The first 9 rows are patterns. Each new row is the sum of 3 different patterns, raised or lowered, with some noise. Before adding, each is slid sideways (what falls off one end comes back at the other) and multiplied by a number that may be negative. Names go in the order of the patterns.
Known rows, each followed by the names of its patterns:
[ -3  -8  -5  12  11  -9   7   1  -3 -13  11  -8  -5  30  -6   2  -2  -2
  17  10 -16  12  13  29   8  11  -6 -24  16  10   6  -2 -17 -11  21  24
  -7 -13]	L
[  8  -4  -7  -1  11   1  -3   5   8 -26   3  -7   7 -15 -14 -23 -11  -2
  -9 -11  27  17   2 -17  -6   9   6  11 -10   5 -17   0  18  -4   2  15
   2  -8]	C
[-26 -10   8  -5 -10  -5   5   9  -7   0  14 -18  13  12   3   1   7  -1
 -12  -8   3   3  -8   3 -16   4  -9   3  13   3  -1 -13  -2  14   0   8
   0  12]	G
[  2  16  -6  -8 -14   0   6  32 -19  10  -4  12  -3   6   4  -7   6  13
 -14  12  18   9 -12  17 -13   2 -12   5   8  -9   8  21  -6 -12   2  34
 -27 -16]	A
[  2 -33   4   3 -10  16  20   8  19 -16  17   0  23  10 -29 -20  -3   5
 -17  23 -24  37   1  -9 -18   6  -7 -14  -1  -4  -4   8 -15 -14 -11   9
  -1 -12]	F
[ 15  15   6   3  -7 -14   6  -2  -8   5   8   6 -17 -31  33  19   1 -11
   6   4  -7   3  -5  -1   2  -3   5   2  -1   1   3   3  11   0   1 -16
  12 -13]	B
[  7  -7 -18  14  -3   9  -6  -3 -10   1  -2 -22 -21  -8  -6   0  11 -12
  12   2  -5 -15 -36  25  -8   6 -12 -10 -19  20   7  21 -16  16  -7 -20
 -16  -5]	X
[  5 -22   5   2  -5  -4  10   8  -3  11 -20  -4  -3   3  -6  -3 -14  11
   3  -3   2   9  -8 -13   4 -17  -5  11  16 -10  -9 -30  10  -5   7   7
  13 -22]	R
[  9  -7   1  -6  -5   8   3  -4  12   5  -8   0  25   3 -10  -7 -19   2
   8  -2 -19   0   2  -5 -16  -5   0   2  12   1   2   8  -4  -8  13  19
  14  10]	H

New rows, each followed by the names of its patterns:
[ -8  -3  10  24 -17 -32 -23  37 -27 -32   4 -14  -1 -21 -45  36  35  30
  -9  -5  11   1  15   6 -26 -25  -4  13 -29  25  -9  38 -10  10 -30   5
 -30  -4]	A F B
[  6 -10 -19   0  -2  -5   7 -39  45  -3   8 -20   2   5   0   6 -14  25
  22 -42 -23  -4  23  -3 -27   1 -35  -2  11  -7  -1  -5   6   5 -25  19
  10   6]	C G F
[ -2 -31   6 -11 -19  -9 -11   5 -18   6 -20   6 -58 -15  10   8  -9  -5
   8 -11  18  -9 -19  -7  -7   7 -17  -4   2 -52  10  -8  10 -25 -49 -53
 -37 -34]	L C F
[ -9   5 -24  -2  -3   8 -13 -32 -12  14  -6 -30 -14 -13 -16  -5 -50  10
  12 -42 -58 -32 -40 -19 -23 -22 -32 -19  -3   0  -9 -34  -7 -27   4 -61
 -21   0]	F B H
[  6 -10  11  22  42 -29   1  25   6 -16  13 -21  -3 -33  30 -16   4   6
  13  -3   1   6  12 -22  19 -13  15  -9   4   8  16  36  20   5  10  -5
 -26  -1]	A X H
[  9  31   1  21 -27  15  16  -6  27   7   9  12  11  17  13  33  26 -13
   3   5   9   9  20  -8  37  10  -4   8  26  -3 -24  16   6  27  -2  20
   1 -11]	G F R
[ 27 -10  37  12  22 -17 -10  19 -23  28   5  -6  47 -30 -11 -29   0   8
  -3 -34 -32 -28  28   4  21   4  16 -20  38 -57  -2  -9  28 -26   0  -2
   6   3]	A F X
[-29   5 -26 -18 -17  15 -13   5   5 -10 -24 -26  17  14  29 -16  15 -19
 -31 -25  30  31 -17 -41  -9   2  -8 -29  18   4 -17  18   4   4 -16 -10
   4   5]	G B R
[ 28  10   4  -9 -22  17 -31   9 -32  -5  -1  17   8 -20 -15   9 -10 -16
   3  -4  -1 -29 -40  24  11  27 -47  -2  10 -12   1   0 -28  -2 -22  -4
 -12   3]	L B X
[-15   9  13   6   7  30   8   9   2  15   4  20  25  -7 -19 -16   2   1
  10   3  41  20   4   6 -13  13  13  45  32 -24 -15  28  20  21  -2  38
  -4   1]	G B X
[ -6  13  -6   1   8  -3 -24  -2   3  15   5  15 -24 -10 -10 -22 -16   0
  22 -12 -18 -11 -29 -11  -4  -8  19  15 -47  -9  -7 -14 -35  -4  -5 -24
  18  -4]	L B H
[-11  -3 -24 -17   2   2 -24 -21  -2  20  -8  -8 -25  -2  -5  -1 -13 -37
 -37   0   6 -15 -12 -23 -15 -11  -5   3 -55  28 -27 -18 -33 -10 -25  16
  15   5]	L B X
[-44 -17  26  18 -22  -9  21 -42  14 -27  -4   3  23 -10  -8   2  -5  -5
   0   3   2  18   3 -12   8   3 -13  15  -8   3  12  -7 -25  -1 -24  -1
 -18 -14]	G F H
[ -7  30  -5  33   6   7   8   9 -17 -16   7  20 -15  19 -35 -10  29  15
   2 -27  17  -4  22 -14  -7  30  -8 -10  25  35 -16 -17   3   9  22  45
   2  -2]	L A F
[ -6  28  27  29  21  -8   1  20 -16   7  -4  14 -25  16   7  16  53  27
   6   3  20   7  16   6  18  25   0  30 -21  10  -9   7  21  37 -28 -15
 -13  -3]	G X H
[-23  -8   1 -18 -43   9 -23   2  -6  -4  -8 -14 -46  -4  -5 -26 -26   8
  20 -35  -2 -32  -5 -24 -39  27  -2 -18 -11 -31 -18  25  -4  12 -29  28
 -29  -3]	B X R
[  2 -17   4 -28 -30 -12 -11  -9 -41 -15 -39 -31  32  21  -3   3   7 -39
   8 -47  -8  27   1 -29  -8   8 -11  27 -11  -6   5  19   7 -15 -11   9
  -4  16]	F R H
[ 15  -4  -3  22  14 -11  10   9   7  -1   4   5  -2  -1  42  15  22  11
  33  18  11  -9  33  24  28 -33 -11 -11  40  13  41   3   6  19   0  20
   4  -6]	C G X
[-14  26 -19  29 -15   0  20   7 -10 -20  -8   5  18  28  -5  23 -31 -19
  17 -15  -3  13   0   4  10   8   5  -5  35  31 -40  -5  15  38 -24  -3
   5  -5]	G B R
[ 15  -6  -4  -6   0 -18  26   3   0 -21   8 -35  12  11   4  18 -20 -11
  -2  -9 -11  20 -13   4 -12 -36  13  21  12 -22  12  24 -24 -10  -3  14
  36   1]	C B R
[  8  13  26  28  -5  35  22   9  18  61   3  23  44  24  28  35  15 -22
  22  10  14  -1  30  37  -2  26  15  43  35  31 -21  21  27  44  19  32
  42  10]	G X H
[ -1  31  -2  -8   0 -13  27  -8  -1   3  -4  -5  -2   2  -4  14   6   7
 -10 -32  31  31  -4  -2  24  15  24  -3   3   3  19  11 -25  13  12   4
  -2  36]	G F B
[  1 -22  -6  -2 -15 -16  15  -4 -13   2 -22  -6  11 -10   5  20   9  12
   9   9   3 -23  -5 -25 -16   9 -11 -17  26 -25  48  23 -39 -20  22   8
  -7  14]	L G F
[ 15 -29 -30 -52  -6   0 -10 -29 -29 -16   2  -1 -46 -43   9 -11 -14 -11
   4 -25  -8 -12   7   3  -3  16 -15 -29   1 -26 -12 -36  19   2 -12 -28
  -1 -11]	L A H
[ -6  47 -12   1   0  21   0   9  20   5  23  33  35   4  16 -23  36  -6
   3  16  33  34  -8 -11   8  13  14  14  21  18 -17  36  -9  18  20  18
  15   1]	G X R
[ 22 -32 -27 -27   9 -31  -7 -12 -19  -5   7  14 -24 -37 -44  15 -28 -35
  18  23  -7 -39 -24  -7  10 -12  -7 -44   4 -39  10 -52  -8  -6  -1  -9
 -26 -30]	A X R
[ 15 -31  39 -19  -3  -1 -18 -14  -6 -20  21   1   1  -9 -12  23   7 -10
 -13 -14 -20 -20  30   0  -5  -6  30  46 -13   2 -10 -15  20 -28  -8 -24
  12 -21]	L A F
[-31  -2 -31 -20 -79 -32 -46  -5   1 -17 -45 -40 -41   5 -37 -39 -22  -6
 -30 -31  -6  -1 -31 -33 -31 -24 -10 -15 -16 -29  11   1 -42 -16 -34 -33
 -14 -53]	L X H
[-21 -19  19  22 -48  -8  -1 -17   0  -1  -4   7 -60  -6 -30 -11   5   9
  -2 -44  20  18 -24 -16 -16  -1   3  -2 -16 -35  12  -2  -2  -1 -17 -12
 -16 -26]	A B X
[  0  17 -11   6 -35  37  19 -10 -13  -4   2 -29  10 -19  39   2 -23  -2
  26  -1 -51   9   0   9   9 -30 -48  22 -13  -8 -45  -4 -41   6  32 -26
  -6  23]	L A F
[ 16   0  22  38 -15 -15   8  46  30 -44 -15  24  -7 -28 -21  -7  18  21
 -15 -10  -8  33  13   9   0   7 -13  25 -44  10  41  14  -3  12 -12  -1
  -9  15]	A F B
[-20   5  -7 -28 -19  11 -22  -4 -26 -23 -14  14 -21  -2 -36 -26 -18 -29
 -18   9  -4  -5  12 -10 -23 -34   7  34   1 -27  -1  -1 -30 -27  10 -24
  19 -13]	B R H
[ 43  -5 -21  -7  -5  -2 -11 -34 -26   4  43 -33 -23  -7  12  23   1 -15
 -49   9  14  -3  23  26  -2   3  -6  13  15  18  35 -48 -24  -1 -22  -4
  35 -25]	L F B
[-11 -40 -15 -16 -14   2  -9 -23  15  21  -4 -10  -9  16 -21  22 -23  -7
  -3  -2  16 -12 -28   8   6 -27  -1 -21 -11 -27 -18  44  -2  -5 -12 -22
  15 -10]	L C B
[ 16  27  16   2  17  17 -20  20  -9  15   7  11  27  36  25   8 -11   3
 -49  34  30  18  -1  -5  -4  46  40  13 -10  39   8   3   7   3  10   5
   1  27]	L C X
[  7 -14 -11   2 -15  11  14   2   7 -14  -6 -13   9  11  -6  12  -2   4
   1 -11  20  33  -7  10  -2  13  18   6  -5 -17  30 -24 -20  -7 -28 -26
  19  23]	L G H
[  0   7 -27 -50  26 -10  20 -14 -14 -36  18   3  20 -28  14 -19 -43 -39
 -11   5 -11 -12  18 -14 -15  -6   1  -2 -17   4 -31 -50 -25  14  -3  38
 -23  -3]	X R H
[-15 -19   4 -10  38 -18  16  24 -13 -19  -1   4 -10   0   5  -5   2   6
   1 -13   3 -13   8  -9  -2  -1 -15   3  26   3 -19   9   6 -42 -22   4
  20  -8]	G A B
[ 38  -5  15  22   7  -4  16  24  10  -9  21  24   7   4  36  10  47 -18
   0  -8  44 -17   4  -9  19  -3  13  27  20   1  11   9   8  -9  17 -17
  23   8]	A B X
[ -7  11   1   7   6   3 -10  10 -24   0   7  21  20  17   9  18  24  27
 -11  20 -20  11  33  16  -9  20  37  28  37  10  -1   3  45   3   4  23
  41  25]	C X H
[ -7  19 -14  34  -2 -10 -23   1  27  10  -1  18 -16  10   8 -14   9  -1
   4 -27  -7  -2 -25  20  19  -7  16  -1  -9  18 -39  25 -29  -7 -17   3
  20  10]	L G X
[ -5   4  -2  -2   5  26  -1  27   2  11  41   8   1   1  27   3 -11 -19
  22  23   6   7   4 -23  12  14  11 -19  19  36  -2 -26 -10  29   7  17
  15  -6]	C A R
[  1 -18  -8  10  -9  14  22   5  15  -9 -12  -2 -12   3   9  -3   1   4
  -6 -21   2  13  25 -47  -2  14  31 -17   4  -8 -12   1  21 -26  23  -1
   3  20]	B R H
[ 27 -20  24 -27  20  -1  -8 -21   9  13 -28  24  -7  12   6  15  -8 -27
   5 -12   9   6  -2   7 -19  12   8   3  -5   7  34 -51  -9  -6   3   9
   6   0]	A F H
[-3 48 56 23 43 18 26 18 12 29 18 28 24 28 33 24 37 46 43 40 43 13 52 37
 46 30 34 69 16  0  5 22 54 41  1 28 -1 47]	C G X
[ -6   3 -14 -40  -4  -4  23 -50  -2  25  11  -6  -4   3 -15 -17  13 -24
 -13  26 -13 -24   5 -22 -12 -15   9  15 -19  -3   2  -5 -16   3  40 -28
 -32 -16]	G A B
[-10   6  -8  18 -11 -18   2  35  18  11  -5   9 -14   8   3  25  12 -11
 -36  14  16  42   7  27 -12  29  24 -16  13   4  28  27 -22   7  30   4
 -16 -10]	L A H
[ 10  26  20  16 -19  24  33  13  34  22   8  34   5  31  30  28  37 -10
   0  34  31   8  25  17   8   8  32  18   6   4 -12  39   6  23  47   4
   4  27]	G F R
[-13 -16  -2 -19   7 -14  -7  22   5   7 -11 -31  25 -12  -6  -4  -7  10
  25  16  -4 -61  49  14 -14 -28 -17  -4   2   6  -2 -18   4 -17  -6   0
   5 -11]	L B X
[ -3  -2  20 -17 -29  16 -20  11   7   7  -8   7  10 -17  18  -6 -36  39
  37  11  28 -50   2  18  50  -3 -41 -34   2   2  -5  34 -22  34  -9  -6
 -44  13]	L F R
[-39  18 -18  -7 -33  -4  10 -32 -40 -23 -27 -27 -14 -32  -7 -17 -20 -21
 -16 -38 -69   4 -35 -27  -9 -10 -66 -13 -33  -4 -29 -26 -45  -9 -21 -25
  19 -17]	A F R
[ 15  33 -39 -29  11  20  -2 -20 -34 -22  15   0 -14   6  35 -15 -21  -9
   5   1   9   5  -8 -22  13 -13 -14  -8  25  -9 -10  -3  15 -19 -15  -2
 -11 -29]	L C A
[  4 -23 -24  -4  50  18 -13   4 -19  21 -43  21  11   6   0  11  17  -2
  -5  11  -5   5  33  -1 -15 -15  17 -18  37  18   8   9 -19 -20  -4  -3
   3  -3]	G F B
[ 27  48   3  29  20  47  25  53  20  19 -15  51  31  40  77  43  18  23
  12  19   9  13  21  27  29   5  12  67  61  35  19  25   8  36   4  -9
  26  43]	F X H
[ -7 -18  -9 -25 -15 -21  23  -6 -25  -2   1 -13 -19  -4  -5  -2 -29  21
 -34 -27   8  -3 -36  -8  -7   6 -40  17  19   0 -21  -2  -9   6 -17 -18
 -32  26]	G A R
[ 34   3   5 -21   6  -7 -16 -26 -11  -9   5   6 -16  20  18   9 -21 -54
  -8   0  17   8 -36 -17  13  -6  -8  -3   9  11 -17 -20  -2  15 -20 -34
  25   1]	X R H
[-22   4  -2  20 -13  14   3   2  13   9  -4  -1   2  12  11  -5  52  10
   2   2 -31  24  -3  18  12   0 -16  45  16  34 -10  53   2 -31 -15 -14
  27  10]	G X H
[ 15  20 -46  24  -5  -8  -4  34   8   8  21  27   0  13  12  17 -28 -27
  17  10  47 -18  36  -2 -26  24   3   8 -17  -5 -15  22  35 -23 -18  -2
  -7   7]	L A F
[-30 -66 -27   2  -5 -41 -41 -74   0 -46 -22 -46 -16 -55 -36 -39 -25 -51
 -35 -57 -48 -40 -16 -38 -28 -31 -28 -36 -40 -34 -56 -35 -22 -41 -34 -48
  -5 -12]	A R H
[ 14  -7  12  28 -10 -11  -1  13  16  13  10   6 -11 -27   4   7  -9  19
  12 -19 -29  -4  10  17   5  -1 -24  -5 -17   4  -8  28  -8  -4   8 -11
 -14 -23]	C B R
[  4   6 -24  -2  11  18   3  -6  19  19 -33 -14  28   0   7  -5 -18  -6
  18  -7 -13  -7 -10   0 -22 -14 -13   8  -4   5  14   9 -13 -17  11  22
   6  32]	C G H
[  9   5   4  16  -8 -10   8  10  -6  -8  12  -1   5  -1  10  11 -16  19
  18   5  21 -11   2   2   2  21  14   8   6  -4 -19   9  13   7   5  10
   5  -9]	C G B
[ -8  21   8 -15   5   8 -16 -14  29 -10 -43  16  35  -8  -6  14  28  22
  18  12 -27  41  -2  -8 -25  -9   8   4  12  -6 -30  22 -20   1 -15  22
   0   5]	C G A
[-42   5 -16  24  -8  12  39  18  17  10  -6 -24  17 -12   9   2  10 -12
   7  11  15  19 -19  11   0 -11   6   1   4  29   3  30  -2  -4   7 -16
  -2  46]	C F B
[ -2  10 -10   5 -14 -15  29  -5  12   5   0   1 -25 -35  19 -28  19 -16
  -6 -22   4  42  35 -20   5  13 -25  12 -52   5  -3   4  -5  29  31  -8
   9   8]	G F X
[ 24  34  15 -28 -21  30 -16  -4 -11  15   5 -15  29 -17 -18  13  11 -30
  20  -1 -24  15  14   0 -16  -1   4 -15 -13   0  14 -11 -42  13  -9  -7
 -21  -8]	C A R
[ -9  -4 -38 -18 -16 -16  -8 -23 -19   4  -4 -32 -51   6 -29 -23 -10 -32
 -24  19   2  -5 -27 -32 -10 -23 -14 -26   6 -27 -14  -3  -8  -7 -16  -1
  -8  -4]	X R H
